There are 4 nested groupings, the coarsest first. Each group lies inside one group of the grouping before and may be the whole of it. The rows also spread widely along 10 directions, which tell nothing about the answers.
(in the rows, 128 means zero)
Known rows, each followed by its group in each grouping:
[101 118 132 137 161 140 125 109 156 127 141 160 108 141 134 119 126 107
 118 125 109 160 113 111 131 123 176 147 143 122] | Kul Z_227 leko Z_413
[127 124 140 129  97 143 113  83 147 104 132 128 111 145 104 134 111 115
 152 120 137 121 140 125 109 130 110  80 131 137] | regim Z_888 gof Z_118
[105 115  90 150 140 130  98 131 118 127 143 137 113 128 165 160 114 144
 156  95 134 148 146 146 130 128 156  90 100 111] | regim Z_106 tez Z_295
[154 110  98 131 135 137 117 137 135 148 125 125 124 141 112 150 131  93
 120 107 126 123 133 128 133 116 151 117 108 135] | Kul Z_50 til Z_679
[160 163 117 127  90 142  93 182  84 136 143 113 128 134 121 167 126 153
 155  72 144  88 161 128 131 145 139  97  63 116] | Kul Z_227 kugug Z_633
[146 177 159 113 114 133 108 132 117 112 154 167 144  98 104 125 125 134
 130 108 125 105 147 120 128 138 170 122 108 125] | regim Z_911 tunek Z_49
[ 99 117 145 123 180 160 103 122 149 154 118 117  77 103 153 136 111  94
 135 145 101 137 166  93  83 144 143 112 190 143] | regim Z_106 tez Z_956
[ 76 137 120 156 195 156  97 140  95 119 149 158  90 157 193 132 117 150
 161 117  92 125 156 117 126 124 164 141  82 105] | Kul Z_50 bez Z_263
[124 177 163 116 125 144  85 151  80 166 114 165  88 150 105 158 155  87
  93 175 111 140  91  76 116 175  90 161 142 113] | Kul Z_50 bez Z_562
[133 128  92 140 112 132 112 176 113 171 107 123  99 164 129 185 158 101
 114 116 134 160  81 113 126 170 132 143 102 122] | Kul Z_432 bisi Z_996
[132 107 133 152 105 135 100 130 136 152 111  89  92 146 120 157 118 114
 155  83 124  95 159 124 130 121 116  80 126 124] | regim Z_888 Par Z_23
[167 130 114 116 128 129 138 129 120 125 148 161 153 131  99 131 139  79
  87 133 111 136 133 126 156 103 136 151 123 131] | Kul Z_432 Tef Z_793
[113 118 163 149 124 140 144 113 159 125 132 128 107 109 118 107 124 109
 124 126 115 159 130 111 122 146 144 122 185 123] | regim Z_888 Par Z_964
[146  95 122 151  89 151 141 121 149 119 111  91 128 154 106 140 125 106
 140 103 132 128 140 129 119 131 103  98 126 145] | Kul Z_186 selut Z_364
[125 136 130 136 140 125 118 110 121 107 153 169 142 113 131 127 121 123
 126 124 112 144 141 139 146 110 140 125 119 117] | regim Z_911 fuvu Z_871
[128 115 137 142 134 140 140 102 123 107 135 155 131 152 120 115 133  92
 109 143  95 154 125 124 156 104 107 152 133 119] | Kul Z_227 leko Z_166
[119 125 102 131 147 144 113 116 102 109 152 143 116 150 142 141 121 112
 134 143 117 142 155 129 126 115  99 110 118 126] | Kul Z_432 Tef Z_184
[ 78  97 151 171 154 152 152 104 153 110 117 138  95 186 154 106 132 104
 137 116  84 148 113 107 136 122 139 161 129 116] | Kul Z_432 bisi Z_934
[168 134 114 137 118 115  92 173  98 178 125 111 116 133 105 177 136  97
 110  88 125  95 152 123 176 109 119 109 119  99] | Kul Z_432 Kikub Z_482
[106 133 104 138 155 156  95 139  93 129 133 128  90 132 180 160 122 131
 155 142 108 146 155 122 106 153 115 114 109 132] | regim Z_888 gof Z_168
[121 100 118 154 146 137 128 149 143 163 112 124 102 164 140 145 143  97
 117  96  93 142 109 115 155 122 168 160 113 118] | Kul Z_227 leko Z_413
[120 146 129 136 147 126 103 159 111 160 133 144  97 129 127 156 140 103
 109 128 120 148 117 101 143 144 133 141 151 101] | Kul Z_432 bisi Z_996
[131 126 122 136  97 127 129 122 132 145 116 141 111 134 111 154 148  92
 102 151 131 194  72 119 128 169 114 139 155 129] | regim Z_888 gof Z_118
[123  97 110 150 129 158 128  95 138  93 140 115 125 147 126 121 105 113
 153 129 128 139 165 135 112 113 101  84 134 135] | Kul Z_50 bez Z_562
[109 108 125 144 141 147 155  61 163  46 180 162 154 124 127  77  96 134
 147 117 128 160 157 150 134  89 157 102 133 125] | Kul Z_227 leko Z_166
[129 132 123 137 117 141 115 144 127 136 134 111 106 112 135 148 123 128
 144 112 131 146 142 122 116 160 139 103 139 129] | regim Z_888 gof Z_118
[102 118 148 163 114 154 151 119 151  96 134 112 120 115 142 105 117 145
 159 104 121 157 137 125 105 163 153 108 145 131] | regim Z_911 tunek Z_49
[193  78  47 137  54 140 148 160 154 147 111  41 145  99  98 181 129 101
 135 101 177 184 129 162 101 175 117  56 144 169] | regim Z_888 gof Z_118
[142 135  97 136 105 113 115 130 125 128 155 158 142 128 107 149 131 126
 111 110 152 170  98 141 155 126 151 118 120 107] | Kul Z_227 kugug Z_633
[175 102  98 108 107 150 142  97 161 101 144 100 150  85  95 129 105  88
 129 143 144 157 174 142  96 128 118  71 172 172] | regim Z_888 gof Z_118
[100 124 161 153 127 149 144 103 149  93 146 144 118 147 127  96 119 130
 143 104 113 140 130 118 133 126 154 131 129 114] | Kul Z_227 leko Z_166
[100  54  95 173 176 141 125  88 156 131 120 128 105 183 152 128 116  83
 130 124  90 149 139 134 153  71 120 126 133 120] | Kul Z_50 bez Z_562
[134 132 113 111 170 174 126 158 122 127 139 122 116 116 159 133 124 109
 133 131 100 134 171 112  94 144 170 142 108 156] | Kul Z_227 leko Z_166
[107 135 142 143 165 145 107 156 105 157 127 131  88 131 151 141 134 110
 119 134  92 147 138  96 140 141 128 150 155 107] | Kul Z_227 leko Z_413
[116  89  64 133 177 129 112 151 148 181 115 137 103 117 167 176 139  86
 102 135 115 202 100 127 119 145 189 144 142 139] | regim Z_106 tez Z_295

New rows, each followed by its group in each grouping:
[156 122 123 151 101 103 116 136 120 149 132 140 132 125  99 149 136 106
 109  99 123 130 130 142 185 101 123 115 130 100] | regim Z_888 Par Z_964
[151 159 129 158  50 115 120 167  94 112 155 110 138 119  89 150 129 162
 150  68 177 127 134 140 159 157 106  73 119  80] | Kul Z_432 bisi Z_996
[119 129 133 154 116 137 134 151 131 129 139 120 111 107 139 130 127 138
 142 100 128 154 137 127 125 158 159 115 136 117] | regim Z_888 Par Z_964
[127 118 110 152  66 169 145 123 115  87 113 100 130 151 138 144 133 137
 163 130 135 165 115 139  81 190  86  99  92 156] | regim Z_911 tunek Z_49
[ 96 107 123 156 143 115  96  94 160 132 150 149 101 180 122 138 110 125
 147  60 130  88 135 128 163  73 174  91 101  95] | Kul Z_432 Tef Z_793
[132 136 115 114 152 151 124 128 131 110 158 155 129 144 135 127 122 114
 136 109 116 114 157 124 114 116 178 131  83 143] | Kul Z_432 Tef Z_184
[142  93  55 155 120 143 136 180 109 158 115  85 115 107 164 176 143 112
 123 140 130 212 124 146 116 179 113 115 140 142] | regim Z_888 Par Z_964
[190 126  69 134 118 105 122 179  91 148 158 116 166  73 106 162 132 107
  91 116 142 173 156 157 189 112 121 107 153 104] | Kul Z_227 leko Z_166
[100  65  96 170 168 150 179 118 179 115 138 117 120 141 163 103 122 102
 123 111 101 192 125 131 130 121 181 146 154 136] | Kul Z_432 Tef Z_793
[156 117 105 153 107 126 127 147 106 123 143 118 144 130 117 142 129 122
 127  96 124 140 149 146 177 109 114 114 116 104] | Kul Z_227 leko Z_413
[161 140 132 119  97 181 128 161  97 101 136  82 125 152 129 139 116 132
 178  84 120  56 209 121  88 140 113  89  58 156] | Kul Z_432 Tef Z_184
[123 146 125 131 133 146 112 131 106 102 160 138 124 120 134 130 115 140
 146 119 131 135 160 127 127 131 131 103 118 116] | Kul Z_227 leko Z_166
[137  84 138 156  89 162 166 114 133 120  85  99 120 153 125 128 142  77
 122 150  95 172 113 122 113 151  64 142 152 149] | regim Z_106 tez Z_956
[109 136 150 151 127 124  89 112  93 132 130 148  97 169 119 145 127 114
 127 127 108 116 130 113 171 102  75 117 130  86] | Kul Z_227 leko Z_166
[130  93 100 137  92 154 117 114 118 142  85 106 101 169 128 177 141  81
 128 158 122 168 101 123  92 161  58 108 127 152] | regim Z_106 tez Z_295
[114 124 155 158 122 136 139 128 124 129 122 150 113 168 125 121 145 107
 114 113  94 147  97 112 163 125 133 168 116 102] | Kul Z_227 leko Z_166
[130 158 130 112 122 159 133 125 100  97 148 158 130 114 122 125 137 109
 109 184 125 191 117 112  98 172 101 142 147 140] | Kul Z_227 leko Z_166
[137 131  98 113 114 140 122 105 129  99 149 163 145 108 121 142 122 113
 125 146 144 177 125 141 100 146 139 104 124 144] | regim Z_106 tez Z_295
[101 136 130 162 153 117 106 141 116 125 158 146 121 103 158 134 113 157
 150  85 116 136 156 139 160 116 163 110 122  92] | regim Z_911 fuvu Z_871
[ 98  90 123 138 123 146 116  80 168 132 116 111  81 178 109 141 119  84
 136 135 137 146 113 106  93 132 101  83 168 141] | Kul Z_432 Tef Z_184
[ 97 112 153 150 162 151 157  82 167  92 147 178 127 148 129  80 123 105
 119 133  98 163 110 115 127 115 180 163 138 125] | Kul Z_50 bez Z_263
[123 114 119 140 144 151 129 130 135 130 130 127 110 120 147 132 125 109
 133 132 106 152 149 126 114 137 143 126 133 140] | regim Z_888 Par Z_964
[123  96  86 151 156 145 159 154 164 125 147 111 126 103 150 125 123 115
 128 103 131 190 137 132 119 146 192 128 155 132] | Kul Z_432 bisi Z_996
[117 141 146 131 115 127  97 117 128 135 131 151 107 128 116 148 123 120
 134 110 133 127 124 115 125 137 140 104 134 110] | regim Z_106 tez Z_295
[127 122 122 149 126 132 121 137 124 127 143 127 121 134 125 137 125 124
 131 101 126 140 137 130 153 120 139 116 125 107] | Kul Z_227 leko Z_166
[144 126 154 150 121 132 129 156 147 156 127 113 118 125  97 126 129 109
 123  74 121 106 135 111 147 127 179 126 139 109] | Kul Z_50 bez Z_263
[ 82 124 173 151 144 136 126  81 156 108 144 169  97 176 121 101 120 113
 130 106 103 115 118 101 143 102 151 137 135 102] | Kul Z_432 Tef Z_793
[118 108 152 142 129 145 136 104 153 134 112 133 102 150 124 126 132  88
 121 131  95 146 113 109 127 133 133 146 144 136] | regim Z_888 gof Z_118
[128 142  90 143 102 115  70 127  96 125 153 130 120 134 118 180 112 153
 154 102 174 127 147 143 141 125  93  51 112 102] | Kul Z_186 selut Z_364
[127 108 136 146 120 143 135 129 136 136 112 107 115 117 126 137 130  99
 125 134 108 161 132 119 118 149 103 119 166 138] | regim Z_911 fuvu Z_871
[128 130 141 182 111 119 108 175  85 150 123  90 112 112 142 151 127 147
 148  79 108 118 163 130 179 135 101 101 139  82] | regim Z_911 tunek Z_49
[129 169 182 120 104 152 103 131 120 118 139 145 109 152 102 126 126 133
 149  88 121  72 146  97 121 137 151 121  93 118] | Kul Z_227 leko Z_413
[130  85 120 165  97 133 150 130 160 141 106  91 124 128 118 141 132 105
 131 100 125 170 109 135 128 147 128 109 154 133] | regim Z_911 fuvu Z_871
[103 147 133 156 121 130 125 124  88  96 156 143 130  83 145 126 120 147
 133 161 129 205 136 133 131 163  72 103 185 102] | regim Z_911 fuvu Z_871
[117 111 119 125 187 155 120  98 133 116 140 152 113 130 141 116 116  87
 117 161  98 147 156 112 116 105 128 132 151 139] | Kul Z_50 til Z_679
[144 126 128 121 133 126  94 104 120 143 127 151 112 134 110 150 126  83
 112 144 110 122 145 121 141 101 102 116 141 128] | regim Z_888 Par Z_23
[114 114 152 157 145 134 134 106 151 112 142 129 125 104 132 104 110 123
 138 106 104 135 162 128 144 111 152 112 165 116] | regim Z_911 tunek Z_49
[139 123 131 130 102 152 111 123 135 139 117 113 108 150  94 146 129  93
 129 131 138 129 126 108 101 149 105  99 143 136] | Kul Z_50 bez Z_562
[119  94 120 165 134 128 135 141 134 167 104 119  97 139 143 149 146  88
 106 130  95 183  95 119 156 142 126 153 163 115] | regim Z_888 gof Z_168
[134  61  78 168 125 143 174 135 164 128 116  99 135 151 141 131 138  95
 118 104 113 195 106 149 146 125 156 143 122 139] | Kul Z_227 leko Z_166
[152  89 121 124  75 163 161  79 175 102 104 109 131 154  93 129 130  72
 126 149 128 166 105 129  83 153 101 112 137 181] | regim Z_888 gof Z_118
[157 174 197 120  82 133 137 138 102 125 131 160 135 125  66 115 152  94
  87 140 110 131 104  95 156 147 103 164 151 107] | Kul Z_227 leko Z_166
[109  78  83 153 181 151 110 123 129 142 122 101  91 131 184 152 112 102
 147 140  94 156 178 134 118 111 114 105 145 142] | regim Z_888 Par Z_23
[155 109  47 128 109 118 109 130 147 125 167 109 150  85 108 161 104 131
 130 105 191 187 144 160 123 130 152  47 157 130] | Kul Z_227 kugug Z_633
[120 149 167 122 148 152 126 103 140  87 166 160 129 121 118  94 107 128
 141 107 111 103 172 114 127 105 170 121 121 123] | Kul Z_227 leko Z_166
[143 121 101 143 100 145 122 153  99 133 124 110 121 146 129 158 139 117
 129 125 127 156 125 129 133 151  97 118 113 126] | Kul Z_227 leko Z_413
[122 180 159 128 135 109  69 127  85 140 156 183 103 118 118 150 125 130
 124 120 118 105 142 113 170 115 126 119 127  82] | regim Z_888 gof Z_168
[149 118 134 151 152 115 126 180 106 179 132 105 113 110 120 142 138  87
  93 109  94 131 159 110 187 107 123 140 183  94] | Kul Z_432 Tef Z_184
[126 162 175 137 108 134 124 117 130  99 156 161 126 126 116 111 119 145
 150  84 119 102 144 123 142 128 172 125  97 110] | regim Z_888 gof Z_118
[ 96  92 108 133 197 147 111  93 164 127 135 141 106 121 164 131 106 100
 138 137  95 150 160 125 106 103 162 116 146 150] | regim Z_911 fuvu Z_871
[152 119  88 124  87 156 138 128 120 103 136 109 140 124 110 147 129 110
 128 148 156 186 123 137  95 168  96  94 134 152] | Kul Z_227 leko Z_166
[ 97 159 166 153 114 144 142 139 125 104 148 154 112 123 149 110 131 157
 148 102 117 158 109 116 125 177 177 149 113 108] | regim Z_888 gof Z_118
[109 169 129 128 147 131  94 134 107 111 176 159 113  86 151 135 108 159
 150 118 138 147 159 126 124 148 167 101 131 107] | regim Z_888 gof Z_118
[128 124  71 154  94 129 129 132 103  98 154 150 142 169 138 154 134 144
 141  99 148 160 107 157 145 134 131 113  58 114] | Kul Z_432 Tef Z_793
[132 118 143 161  96 129 140 128 121 120 124 133 132 131 124 129 132 118
 131 103 114 147 124 136 158 127 115 128 130 105] | regim Z_106 tez Z_956
[117 110  91 129 167 140  81 130 117 159 119 126  93 132 160 175 117 102
 139 129 111 129 160 125 118 114 126 104 122 133] | regim Z_106 tez Z_956
[106 153 146 117 182 139 107 115 132 120 164 166 106  85 148 116 110 119
 125 149 107 154 160 109 119 131 167 130 171 123] | regim Z_888 gof Z_118
[105 122 146 153 134 157 126 109 127  90 145 117 108 134 155 114 103 146
 176 100 106 113 182 129 120 124 131  99 113 125] | regim Z_888 gof Z_118
[119 122 175 132 102 165 138  98 136 113 112 116  96 180  99 119 131  86
 134 137 107 111 129  92  99 140  79 121 144 142] | Kul Z_432 Tef Z_184
[148  50  54 175 102 131 143 125 125 134  97  83 139 155 142 170 135  93
 131 124 114 184 123 169 149 115  64 103 117 143] | regim Z_911 fuvu Z_871
[130 125  80 124 138 124  97 112 139 117 166 151 131 123 121 149 112 128
 135 107 155 150 139 145 135 110 167  87 116 121] | Kul Z_227 leko Z_413
[130 130 119 130 157 136 102 120 126 124 144 147 127 115 140 137 115 120
 138 115 107 116 166 131 133 107 156 114 113 132] | regim Z_911 tunek Z_49
[163 124 135 120  88 143 134 109 107 109 118 141 145 129  98 138 136  84
 110 154 112 145 135 128 126 130  71 123 135 140] | regim Z_106 tez Z_295
[136 104  99 148 134 145 128 129 115 115 135 125 131 157 141 140 126 114
 136 109 107 133 150 142 152 101 123 125  89 124] | Kul Z_227 leko Z_166
[108 123 111 150 104 153 116 129 109 106 126 114 115 144 153 155 122 147
 169 115 131 147 136 138  97 163 104  92  90 137] | regim Z_911 fuvu Z_871
[122 138 149 134 141 146 129 125 129 108 149 143 127  92 139 112 112 127
 140 116 113 135 169 124 123 128 153 119 146 122] | regim Z_106 tez Z_956
[119 127 114 116 183 158  94 135 128 144 133 131  97 124 153 151 116 105
 132 142 108 125 171 103  96 129 144 122 135 149] | Kul Z_186 selut Z_364
[112 134  75 130 145 135  93 134 130 123 162 137 117 105 145 162 109 148
 146 120 169 169 142 136 100 152 159  75 132 129] | Kul Z_186 selut Z_364
[138  94  71 134 173 156  95 121  87 127 123 121 117 154 165 168 119  90
 131 169  93 135 187 134 129  91  52 113 114 149] | Kul Z_186 selut Z_364
[ 95 164 152 137 159 154 118 165 115 139 141 152  89 109 175 131 133 143
 142 119 101 153 124  99 107 185 197 161 118 119] | regim Z_888 gof Z_168
[ 96 123  96 136 184 148 111 157 126 150 139 122  95  73 184 149 117 124
 133 146 122 197 150 117  94 169 164 116 181 129] | regim Z_106 tez Z_956
[123 134 143 129  90 142 124  92 158 105 137 148 118 139 104 129 122 122
 145 112 145 139 106 124 103 152 154 102 118 137] | regim Z_888 gof Z_168
[139 136 128 127 120 141 131 125 126 110 145 144 139  93 126 126 119 119
 129 127 128 155 149 134 119 139 141 114 143 130] | regim Z_106 tez Z_956
[174  93 148 137 116 168 175 130 130  98 116  96 157 108 123 101 120  86
 130 118  75 117 199 132 128 109 108 133 136 156] | regim Z_106 tez Z_295
[155 100 124 124 142 150 109 128 132 158 109  97 108 145 112 148 121  71
 115 130  96 109 167 107 129  99  96 116 153 143] | Kul Z_227 kugug Z_633
[142 138 117 135  69 142 128 131 136 111 135 130 131 140 114 148 130 141
 156  85 154 133 110 141 110 164 162 100  76 136] | regim Z_888 gof Z_168
[115 130 138 136 143 127  94 101 136 134 125 173 114 171 129 143 130 109
 133 101  96  94 121 123 147  95 163 139  73 124] | regim Z_911 tunek Z_49
[130  98 111 200  87 128 180 157 121 104 132 120 147 168 147 122 145 142
 136  58 115 162 101 157 189 131 149 154  70  89] | Kul Z_432 Kikub Z_482
[ 64 126 141 175 111 135 124 107 115 124 112 161  77 188 160 144 148 131
 135 146 110 201  45 114 131 179 101 156 118 101] | regim Z_888 gof Z_118
[138 174 199 123  98 141 137 129  98 111 141 164 123 145  86 107 145 102
 105 137 103 113 121  91 143 141 100 158 137 108] | Kul Z_432 Tef Z_184
[123 146 178 134 172 149 130 167 122 145 137 130 110  71 152 109 121 117
 126 110  81 121 183  97 132 137 179 154 169 113] | regim Z_106 tez Z_956
[120 135 102 134 146 153 113 156 116 128 143 125 109 110 171 147 121 140
 154 114 122 147 159 130  99 158 169 117 101 139] | regim Z_888 Par Z_23
[117 131 158 157 104 138 166 115 152  87 160 132 135  77 122  86 116 141
 135 118 136 190 135 130 123 161 156 113 186 115] | regim Z_888 Par Z_23
[108 176 171 123 156 138 112 143 109 122 156 185 117  97 148 116 126 137
 129 117 102 127 144 107 130 142 187 159 122 105] | regim Z_106 tez Z_956
[121 130 146 128 178 144  98 138 148 152 141 123  93 114 126 126 108 111
 139  91 115  89 175  98 120 111 188 108 147 121] | Kul Z_50 til Z_679
[139 150 129 122 121 132  98 145 119 136 140 153 126 124 129 151 124 132
 146  80 127  93 150 131 132 122 181 118  72 120] | regim Z_106 tez Z_956
[124 128 109 120 171 139  90 124 124 154 135 154 102 133 125 150 126  83
 106 157 117 147 134 106 120 122 134 127 150 128] | Kul Z_50 bez Z_562
[153  93 103 152 126 146 169 153 132 128 128 104 140 132 130 125 138  90
 109 114 103 161 140 131 145 128 134 148 137 135] | Kul Z_432 Tef Z_793
[119 117 133 159 165 140 104 149  94 148 127 113  93 125 169 145 120 117
 142 116  77 117 180 119 162 110 111 128 138 105] | regim Z_888 gof Z_168
[134 147 143 127 142 152 132 149 116 113 147 144 133  90 147 119 120 130
 139 112 105 129 171 124 120 138 168 139 118 129] | regim Z_106 tez Z_956
[153 132  97 112 114 133 115 127 140 132 140 154 133 123 114 155 133 107
 122 120 139 141 124 139 113 135 169 116  93 149] | regim Z_888 Par Z_964
[120 136 145 155 109 126 146 107 129  89 160 157 140 110 125 105 121 139
 132 119 125 175 124 139 154 136 136 125 147 104] | regim Z_888 gof Z_118
[159 118 124 117  95 143 153 112 170 106 143 132 152 121  82 117 126  98
 116 110 145 151 120 132 115 134 169 115 131 148] | Kul Z_227 leko Z_166
[116 133 144 159  93 145 137 140 143 116 135 123 118 149 115 124 128 146
 154  74 145 128 109 122 118 161 175 113 100 112] | Kul Z_50 bez Z_263
[121 129 116 145 120 131 112 115 115 110 150 143 119 119 134 138 116 132
 143 125 131 149 149 140 134 126 116  94 131 116] | regim Z_888 Par Z_964
[161 123 125 128 112 155 129 133 123 108 141 105 142 128 114 127 112 119
 143 101 120 106 182 130 127 111 121 102 113 139] | Kul Z_227 kugug Z_633
[132 121 118 136 148 135 119 129 131 137 132 148 125 134 128 142 132 100
 110 131 111 146 132 120 141 117 139 141 131 129] | Kul Z_186 selut Z_364
